The same things were measured in two ways. Each way mixes the same 5 hidden numbers, adds some noise and spreads widely along 2 directions of its own, which tell nothing about the thing.
In the rows, 128 means zero.
Some things both ways: the first way, then the second way.
[113 125 127 135  93 128 138  91]
[124 169 128 130 121 107 139  87 165 134 128 131 116 105 141 132 112]

[142  92 146 149  85  95 136 126]
[113 133 133 146 103 121 137  85 110 144 139 103 132 109 111 139 127]

[ 95  79  86 141 154 110  92 167]
[112 131 151  89 113 128 143  84  89 168 111 109 144  82 112 132 178]

[114  91 110 149 154 131  77 100]
[111 181 142  79 120 110 159 110 168 157 122 157 148  80 122 160 163]

[122  84 113 183 113 108  60 140]
[107 130 148  90 117 134 142  88  88 177 117 122 144  73 109 117 191]

[124  89 100  98 100 123 138 104]
[ 88 134 124 147 129 133 143 106 142 152 148 137 148 111 108 146 143]

[106 102 149 144 105 154  91  44]
[ 77 159 156  86  87 123 150 109 158 173 142 150 120  56 119 135 155]

[115  79 112 142 149 124 101 105]
[102 163 134  99 116 114 150 106 159 155 130 146 147  83 125 146 153]

[142 105 123 164  73  89 116 149]
[131 147 119 132 154 110 142  93 128 131 122 101 141 145 135 148 125]

[111  92  85 135 121 101 130 161]
[116 126 133 141 118 137 128  80 100 154 108 115 140 102 126 108 168]

[ 98 114 124 154 115 102 155 152]
[125 169 104 111 117  95 130  78 152 117 130 108 130 114 141 122 116]

[132 117 145 175 102 100 118 128]
[122 155 117 118 106 107 133  71 132 135 128 111 143 102 124 125 142]

[ 86 162  75 167   6 133  99 132]
[117 132 135 124 166 134 133  92  95 166  86 114 104 123 152  67 161]

[103 149  91 147  48 128 118 132]
[130 139 134 139 142 127 139  79  96 154 101 108 113 126 145  92 149]

Other things, the second way, with their names:
z878: [111 157 132 146 113 132 135  88 139 150 127 139 125 106 138 104 142]
z256: [115 138 118 128 115 117 133  80 114 139 137 100 145 104 114 137 142]
z240: [106 139 132 131 128 104 149 107 139 138 146  94 127 127 116 165  94]
z340: [ 86 130 137  94  99 104 149 109 133 157 154 103 137  90  97 165 130]
z758: [122 144 126 150 156 126 136  89 117 142 112 110 122 144 144 107 126]
z757: [118 148 149  93 100 116 139  76 104 167 113 101 135  80 114 131 157]
z791: [ 92 133 109 115 101 121 135  91 128 136 157 105 164  98  94 152 151]
z632: [104 128 152 140 128 125 153 107 115 158 140 105 140 117 104 173 124]
z771: [111 144 159  88 131 142 143  99 111 192  99 149 136  68 126 110 205]
z867: [142 164 116 137  93 106 134  60 143 120 147 108 162 100 112 157 130]
z51: [ 78 135 150  73 108 126 151 110 127 183 126 138 139  67 116 131 173]
z292: [139 166 105 130 125 106 129  75 141 125 133 117 168 111 117 144 153]
z721: [ 98 134 127  89 129 100 145 106 125 152 130 101 125 113 122 137 133]
z647: [ 91 147 137  89 114 120 153 104 139 166 129 135 138  78 113 137 160]
z609: [127 135 131 183 147 135 128  76 107 135 116 106 116 146 144  99 122]
z525: [ 97 123 112 145 122 136 125  79 110 142 134 104 143 113 115 100 150]
z310: [103 138 116 142 135 142 133  89 125 144 135 129 149 110 118 125 160]
z334: [103 137 127 128 108 124 136  89 123 143 138 110 146  99 112 134 143]
z906: [101 159 132 120  99 103 160 119 177 123 185 123 179 100  77 252 105]
z31: [121 170  93 105 127 116 137  86 163 126 142 148 198  92 102 161 185]
z898: [ 91 136 152 123 107 123 152 108 127 164 140 124 138  92 103 164 137]
z844: [105 159 149  97 119 114 149  95 137 162 116 127 123  89 130 125 152]
z44: [119 140 169  77 134 120 159 103  94 179 101 116 141  87 112 156 175]
z180: [140 141 124 143 104 109 131  63 105 131 136  82 145 124 116 144 123]
z530: [127 138 139 141 127 114 141  84 111 144 123  90 112 133 133 133 105]
z355: [120 153 167 152 125 140 145  87 130 169 110 145 110 101 145 124 146]
z109: [ 99 137 120  94 135 128 149 101 122 167 128 125 162  99 112 135 177]
z487: [137 157 157 146 115 103 144  85 130 142 131 101 105 120 141 153  93]
z429: [ 97 139 172 137 136 133 148 112 129 183 107 136  80 112 153 108 124]
z661: [137 158 138 138 130 136 129  68 116 158 104 136 140 101 142 112 170]
z865: [104 153 128 129 157 122 150 122 152 142 121 136 125 131 147 127 135]
z684: [ 77 130 165 149 155 160 154 129 130 194 106 171 113 106 144 102 162]
z594: [113 136 199 107 130 132 162 116 103 195  99 133  98  92 140 136 147]
z8: [134 153 154 152 109 126 134  68 121 153 119 107 103 106 146 112 126]
z608: [128 147 150 143 125 132 140  82 121 158 118 135 149 100 122 145 164]

Some of these things the first way, each followed by its name:
[168 136 111 144 162 120  77 108]
z31
[122  93 147 141  81 103 144 115]
z487
[115  80 138 123  74 103 143 124]
z240
[110 131 101 137  38 140 116  90]
z865
[128  98 133 119 122 110 126 124]
z791
[178  11 167 103 207  80 122 114]
z906
[112 112  81 172 104 139  46 110]
z771
[137  96 128 124 185  87 156 149]
z867
[131 115 132 155  83 117 130  89]
z878
[104 114 119 137 102 142  88  87]
z647
[103 120 115 148  96 137  94  97]
z844
[109 102  81 114 117 129 131 100]
z355
[129 102  93 124 102 109 130 128]
z310
[133 114 101 132 169 102 134 150]
z292
[105  69 128 173 103 123  70 108]
z51
[133  84 150 167  64  86 134 140]
z530
[ 94 100  70 117  74 105 167 165]
z758
